There are 8 hidden switches. A switch that is on adds its own fixed numbers to the row, and there is some noise. The rows also spread widely along 12 directions, which tell nothing about the answers.
Known rows, each followed by its switches (1 for on, 0 for off):
[ 10  -1 -15   7   0  15  -4 -18  10  -3   6  -1  -6  -5  -8   5   8 -16
  -3   0   4  -6  10  11   6 -11   9  -3  -8   6 -14  -3  -5  -7   1   2]  0 1 0 1 0 0 1 1
[ -2   1   6 -12  -8 -17  -7  13   2 -13  12  -8 -15  -4  -1  -9 -12 -27
   3   8   1 -10  22  15  -1   2 -15  -8   3   8  13  10  -8  -1  22  -3]  1 1 0 0 1 0 1 0
[ 18   7  15  -2  -7   4   4  16  37  -9   2   3  12  -7 -13   1  -5 -12
 -11  -1   9 -10   8  26  17  -4  10 -27  -1  -2  -2   1  -6  -4   0   7]  1 1 0 0 1 1 1 1
[-10  -6   1   1 -21  -3   2  -8  -7   3 -10   5 -14  -4   9  13   8 -14
  -3  -3   1  -8   5   9 -12  -9   0   3  -4  -3  -1   2   6  -4  -4   0]  0 0 0 1 0 1 1 0
[ -3  -7 -27  -3  -9  17   2  -9 -12   6  -6  -4 -20  10  -9   0  24  11
   3 -19   8  20   6   0   2 -12   8   5  -1 -11  16 -24  -1  18   9  -6]  1 1 1 0 0 0 0 1
[-10  -3   9 -14   7  -1  11   2   4  -5  -7  11   4   6 -11  11 -13   5
   7  -6 -20   1 -13  -7   7  11  24 -16  13  -6  -8 -23   6  -7 -12   5]  0 0 0 0 1 0 1 1
[-11  -6 -16  -8   3   2   1  -1 -13   0  -3  -1 -17  11 -11   0   3  -2
   7  -9  -5  11   0  -8   4  -3   3   2   8  -5  14 -22   1   7   7   7]  0 1 0 0 0 0 1 0
[ 11   1  17  27 -12 -10  -6   0  -1 -21   6  -2  -8   4   8 -27  -7 -18
   2   7  -8  -1  10  -3   7  -1  -9   5  -3  -2   5  23 -15  -6  19  -2]  1 1 1 0 0 0 0 0
[  7   3 -11   5  -6  -1  -2 -15 -16   8  12  -2  -8   5  11   4   7  -3
  19  -4 -10   8   5  -8  -1 -12   8   2  -5   7  -4 -13 -10   6   0   4]  0 0 0 1 1 0 1 0
[ 10   6   1  -2   1   6   6   5   1 -13  14  -3  -9  10 -21  -7   3 -11
  20  -6 -21   4   5   1   9   8  36 -18   5   4   5 -14  -6   0   4  -6]  1 1 0 0 1 1 1 1
[ -3 -14  12  -9 -22   6   6   2  -2 -12  13 -12  -6  -7   0   1   0   7
  10  -5  -5   2   9  15  -4  -2   9  -6   4   8  -4 -12  -5  21  10 -18]  1 1 1 0 1 0 0 0
[ 18   7  -3  18  -9   3  -2  -6   9  -8  11  -4 -16   0  -1   0  16 -33
  -2  -3   0  -8  15  13   0  -9   4  -8  -8  10   2  14  -6  -6  10  10]  1 1 1 1 0 0 0 0
[ -2  -6 -11   1  -7   5   7 -10 -10   7  10  -7 -15   1   2  12   9  -7
   5 -13 -10   1   4   4  -6  -6   6  -6   3   6  -2 -16   4  12   4   9]  1 0 0 0 1 0 1 0
[  9 -13   0  24 -19  18   4 -18  -2   1   5  -4 -11  -2   8   0  17   3
  -9 -13  -3   8   2  11  -6 -13   5   2  -5  -7  -3  -5   4  17  -1   3]  1 0 0 0 0 1 1 0
[ -9 -20  -4   9  -3  11   0 -23 -13  -1  -9  15   0  -4  -3   5  -5   1
  -8   8   5   9  -3   7   8 -19 -10  17  -8 -14 -10 -22  -7   9  -1  -4]  1 0 0 0 0 0 1 0
[ -3  -5   0   1 -13  19   4 -12 -14 -14 -14  12 -11   5 -14  -9  14  -1
  10  -4  -4  14   6   5  -1  -6  19   9  -4 -10   4  -9  -7   2   2 -24]  0 0 0 1 0 0 1 1
[ 16  16  -8 -14   4  12   5  12  19 -10   4   0  -3   6 -30  -8  10 -15
   9  -5   9   6  12  11  25  -2  25 -20   1  -1  11 -10 -13  -4   9  -5]  1 1 1 0 0 0 1 1
[ 19  -2  -3   5   7  -1  -6  -1  25   4  16   0   2  -5   4   6  -2   2
 -11  -5   3   1   0  11  10  -3   9 -17   1  -4   1 -15   1  -1 -13  20]  1 1 0 1 0 1 1 1
[ -8   6 -15  -6  -1 -10  -7  -5 -21   5  -8   7 -19  16   6 -11   5  -1
  15  -3  -2  13   5 -21   0   0   4  10  -1 -16  16  -7  -5  -7   4  -9]  0 1 0 0 0 0 1 0
[  2   5 -28   7   8   6   2 -19 -18  11  10  -3 -11  13 -10   8   7 -16
  20   0 -13   7  -4 -14  14 -15  13   3  -4   6  -5 -22  -9   1   2  13]  0 0 0 0 0 1 1 0
[ 12   2   4   1 -12  -5   1   5  11  10  22 -15  -8   0  14   6  10   7
   4 -14  -7   1   4   5  -5  -1   9 -17   4   6  14  -8   4  10  -3   9]  1 1 0 0 0 0 0 1
[  4   2   8  -1  -2  -5  -6   2   8  -4  -5   8   5   3   6 -13 -10   7
   0   3   6   7   1  -5  13  -2  -1   0  -1 -15   1  -2  -8  -7  -2  -5]  0 1 0 0 0 0 1 0
[  6   5  -1  -9   1  11   5 -10  -7  -1  10   0  -2   5  -8  -1   6   5
  20  -1 -13  11  -2  -4   9   1  30  -6  -2  -1  -7 -13  -6  -1  -4 -18]  1 0 0 0 0 0 0 0
[ -7 -14 -20 -10  -2  15   0  -6  -2  -4  -4  -3 -20   4 -14   1  12   5
  -7 -13   7  12   6  10   3  -4   4   1   3 -11  11 -21   4  14   9  -6]  1 1 1 0 0 0 0 1
[  5   2   8  18   0  -6  -7 -10  10  -7  -9   8  -4   4  15 -15  -6  -1
  -9  -3  -8  -4   0 -13   2  12   5  -2   1 -16  -9  19   3 -23  -5  -1]  0 1 0 0 0 0 1 1
[  5  -9  -2  11  -9  13   5   4   1 -10   2 -10 -11   3 -11 -12   6  -1
  -5 -13   1  13   5  10   7  -8  -8  -3   8  -3  17  -9  -3  20  17  12]  1 0 0 0 0 0 1 1
[ 13  -3  -5   2   1  -1  -5   0  11   4  13  -6  -8  -4   7  -2   0  -2
 -12  -4   8   6   7  15   6  -9 -15  -6   2  -5  12  -7   0  11   5  17]  1 0 0 0 0 0 1 0

New rows. What belongs after each?
[  9  -3 -16   7  12  11   3  -9   4  -6  13  -5  -5   5 -21   6   1 -13
   8  -4 -13   2  -5   0  15  -4  21 -11   2   9  -6 -20  -3   0   1  17]  1 1 0 1 0 1 0 1
[  7   3 -17  -1   4   2  -9 -10  -1  -1   9  -8 -17   3   4  -9   3  -6
   3  -6  -2   1  13  -4   1   4   5  -3   0  -1  -7   4  -1  -4   9  -2]  0 1 0 0 1 0 1 0
[ 13   9  -2   0   3 -12  -6   3  10  -1   9   0 -13   4   8  -4   3 -10
   0  -6  -1   2   6  -1   3   4   6 -10   1  -4  11   3  -1 -10   0  11]  1 1 1 1 0 0 0 0
[  8  17 -13   1   3 -14 -10  -5   5  13   5  -1  -5   7  13   0  -1 -13
   7   4   2  -7   4 -12   9  -4   2  -5  -9  -1  -3  12  -5 -20  -1   6]  0 1 0 0 0 1 0 0
[  4  -2  -5 -18  -2   9   1   2  15   3   7  -2  -8  -6 -10  10   8  -3
  -7  -7  11   0   8  21   3  -3  11 -15   0  -2   4 -15   5   5  -2  -2]  1 1 0 0 0 0 1 0
[ -1  -2  -2  -2 -10  -8  -2  -6 -14   8  10   0 -13   6  11   5   9   3
  15  -6  -9  10   2  -6  -8  -5  11   1  -1   0  14 -16  -3   5  -4  -1]  1 1 0 1 0 0 0 0
[ -2   5 -18  -5  11  -1   2  -2 -11  -2   0   1 -21  15 -10  -7   5  -9
   9 -11 -15  10   4 -11   5   8  12  -6   8  -8  13 -10   1  -4   9   7]  1 0 0 0 1 0 1 1
[  1  -2  -7 -25 -16  12   6   0   6   5   7  -8   1 -11 -10  14   6  -2
   9  -2  15  -1   8  22   8 -14  14 -12  -2   9  -8 -16  -4   9   0 -10]  1 0 0 1 0 1 1 0
[  7  22  -8  -5 -15  -5   7   8  -1  17  -6   1 -11  15   7   6  25  -3
  14 -22  -2   4   5  -9  -4  -4  21 -17  -2  -4  16   1   2  -6  -1   4]  1 1 0 0 1 0 0 0
[  2  -9  14  -9 -14  10   8  13   3 -13   7  -3  -7   1 -15   0   7   7
   8 -12  -5  14   1  16  -1  -4  16 -11   9   2  21 -24  -2  21   3  -3]  1 1 0 1 0 0 0 0
[-13  -7 -30   0 -23   2   3 -14  -8  23  -8 -15 -19   0  18  14  16   1
  -3 -19  14  -8   7  -7  -3 -11  -4   1  -2  -2  -7  -2   9   4   5   4]  1 1 1 0 0 1 1 1
[ 15   2   1  -4  -2   1  -3  -6   5  -6  21  -9 -11  -4   9  -8   4   0
   8  -4  -5   5   9   5   2   6  15  -9   3   2  -3  -1  -4   0  -1  -6]  1 0 1 1 0 0 1 0
[  9   8 -13   3   6   2   6  -1   4   6   7  -6  -9   8  -1   6   6 -11
   7 -16  -7   3  -3  -9   9  -2  12 -15   9   6   2  -7   3  -4  -1  28]  1 0 0 1 0 0 1 0
[  4   1   8  13  -8 -13  -4  -1  -1  -5  -7  11 -14   7  13  -8   2  -5
  -4  -5  -5   7   1  -4  -3   1   1   2   2 -16  14   2   1  -6  -6  10]  0 0 1 1 0 1 1 0
[ -2   6  -6   0  -2  -6   6   4 -18   3  -1  12 -11  18 -13   6   8 -13
  17  -5 -15  16  -4  -5   4 -11  12  -3  -1  -6  24 -26  -7   8   3  11]  1 0 0 0 1 1 0 0
[ -2   5 -21 -18   5   3  -8 -10 -15  -4   8  -4 -33   6  -9  -8  11 -15
  11   0  -8   5  15   4  -6   8  17   3  -2  -5   8   1   2  -7   8 -22]  0 0 0 0 0 1 1 0
[  0  -4   5  -6   1  -9   0  -2   5   1  12   1 -10  -4   0  12  -5 -15
  -4   5  -9  -8   0  14  -2   1   3  -9  -1   0   2  -5   7  -3  -5   7]  1 0 0 0 0 1 0 0
[ -4  -5 -15  -4   2  10   4 -12   7   5  -3  -4  -4   0  -4   8   2   2
  -2 -11   0  -3  -2  -5   9   2  14 -10   4  -3 -15 -10   7  -7  -3   3]  1 1 0 0 0 0 1 1
[  3   0   5  -7 -11  22  19  -2  15  -5   4 -15  -8  -4 -11  13  13  -4
   0 -22 -13  -9  -3  11  -3   9  31 -27  11  10 -16   3  18   0  -2   2]  1 0 0 0 0 0 0 0
[  2 -10  -3  12 -15   8  -1 -18   0   3   3   0   4  -6   8  11   2   0
   2   2   2  -3  -2   4   2 -18   5   4 -10   4 -19  -7  -4   2  -6   0]  0 1 0 1 0 1 0 0
[  7   8  -5   0 -17  11   4  -6  -3  -1   2  -7 -10   2   0   0  17  -9
  13  -9  -2   2   8   3  -2  -9  13  -5  -4   8  -2   9  -4  -2   5  -6]  0 0 0 1 0 0 0 0
[ -5  -5  -6 -10  -8 -10  -2  -6   4   6  13 -13 -19  -4  15  10   3  -5
  -2  -7  -4 -11   8   5  -9   7   3  -9   3   4  -1   1   9  -3   1  -2]  1 1 1 0 0 0 0 1
[  9   3   0   7  -6  -3   1  -1  12  -7   8  -7 -20  -3   5   4   9 -27
  -9 -10  -5 -11  10  13  -6   2  -1 -13   3   7   3  17   8  -7   6  18]  1 0 1 1 0 0 0 0
[  2  -9   1  12 -12   4  -1 -10   4  -1   4  -6  -6  -3   7   1   3  -3
  -7  -3  -1  -5   4   7  -2  -6  -2  -2  -3   0  -5   3   1   2   4   0]  1 1 0 0 0 0 0 1
[ 14   0  21  -2 -17  -1  -2  10  22 -10  15  -8  -2 -11   7  -3   1  -4
  -2  -3   4  -5  13  22  -4   0   5 -16   3   7   4   6  -2   3   0  -2]  0 1 0 1 0 0 1 0
[ -3 -22  -4  -7  14  -6 -15 -11  -1 -10  28 -10 -23  -5   3   0 -15   2
  -8   6 -16   1   3  11  -9  13  -1   2   6  -2   1 -16  11   8   0  -1]  0 1 0 0 0 1 0 0
[  5  -1  23  10   0 -18  -8  10  14 -16   7   8 -17   4   5  -8  -4 -14
 -15   1 -18  -3   5  12 -13  14  -2  -9   5 -11  25   9   8 -10  -2   8]  0 1 0 0 0 0 0 1
[ -7   4 -17   0 -10  14  14 -12  -1   7 -20  -1   0   3  -6  11   5 -11
   4 -12   2 -11  -4  -9  11  -8  12  -9  -3   1 -27   9   4 -12   5   4]  1 0 0 0 1 1 0 0
[  1  -1   2 -18  14  -7  -4   0   6 -11  22 -11 -14  -3  -4   0 -15 -11
   2   5 -16  -5   2   7   1  14   5 -11   9   8  -2  -1   6  -6   4   2]  0 0 0 0 0 0 0 0
[ 18  16 -26 -36  14  11  -7   5  17   0  12  -6  -1  -1 -16  -7   4   4
  13  -1  23  12  14   7  28  -2  21 -14  -4   0  -3 -10 -14  -5   6 -16]  1 1 1 1 0 0 0 0
[ -7 -20  21  19 -15  -5   0 -15  -7  -9   3  14 -11  -4   9  11   1  -8
  -6   1 -21  -4  -5   9 -19  -1  13   4  -4  -6  -1  -9   9  -1 -15  -2]  1 1 0 1 0 1 0 0
[  2   3  10   6  -3  -9   2   5   2  -4   9   2 -12   8  -4   6   3 -16
   5  -4 -19  -2  -2   1  -5   1  11 -11   4   4  15  -7   3  -2  -2  14]  0 1 0 0 0 0 0 0
[  8  15 -14  -2 -11  -9  -1   6  -7  11   5 -10 -19  10   6  -6  14 -13
  11 -10   3   5  11  -4   3  -7   0  -5   0  -2  23   5  -5   0  11   7]  1 0 0 0 0 1 1 0
[ 10  -2  22  -4   6  -4  -2  10  13 -24  11   5   4   1  -7 -16 -19   2
   8   2 -14   7   1   2  10  13  16 -13  11  -2  -1  -8  -8  -3  -1   0]  0 1 0 1 1 0 1 0
[  7   7  -7   6 -10  -7   7  -2  14  22   5 -11   2   0  20  20   3  -3
  -3 -16  -1 -11  -1  -3   2  -9  -4 -19   5   9  -9  -1   5  -1  -6  32]  0 0 0 0 1 0 1 1
[-15   2  11  -6 -20 -13   5  16   2  -5 -19   0  -1   4   1  -6 -10 -10
   4  -3   8  -6   2  -6   7  -4 -12  -5   8  -4  10   9  -4  -6  12   4]  0 1 0 0 0 0 1 0
[ -5   4 -30 -16  -4   6   7  -4 -14  18   1  -8 -10   8  -7  14  10  -4
  16 -11   6   8   4  -4   9 -19  -1  -3   1   7   3 -25  -6  14  10  12]  0 0 0 0 1 0 1 0
[  1  12  -9 -15 -15  13  10   3   8  -3 -19  -3   4   1 -10  -2   8  -5
  10  -9  17  -1   4  -2  18 -10  10  -9   0   2 -13  12  -8  -9   9  -8]  0 0 1 1 0 0 0 0
[  4  -7   2   8  -7   7   5  -2   2  -3   9  -1  -6   3  -9   3   4  -4
   2  -7  -7   5  -2   7   5  -7  14  -8   2  -1   6 -20  -1  11  -1   7]  1 1 0 0 0 1 1 0
[ -9  -9  -5   2  10  -8   3   0  -9  -1   8  -1 -22  12  -4   4  -2  -6
   2 -14 -22   8  -8 -11  -4  10  10  -7  16  -5  18 -25  12   5  -1  22]  1 1 0 0 0 0 1 0
[ -1   0 -13  -6 -16  18   7  -6  -2  -3 -12  -2 -16   1  -6  -2  17  -5
  -2 -16  10   4  14  10   2  -6   8  -3  -1  -7  -5   2   0   6  12 -11]  1 0 1 0 1 0 1 0
[ -2  -8 -12 -15  -6  12  -2  -7  -4  -3  -1  -1 -11   0  -7  -2   8  10
   6  -6   6  10   4   5   2  -3  18   0  -3  -8  -1 -13   1   4   1 -19]  1 1 0 1 0 1 0 0
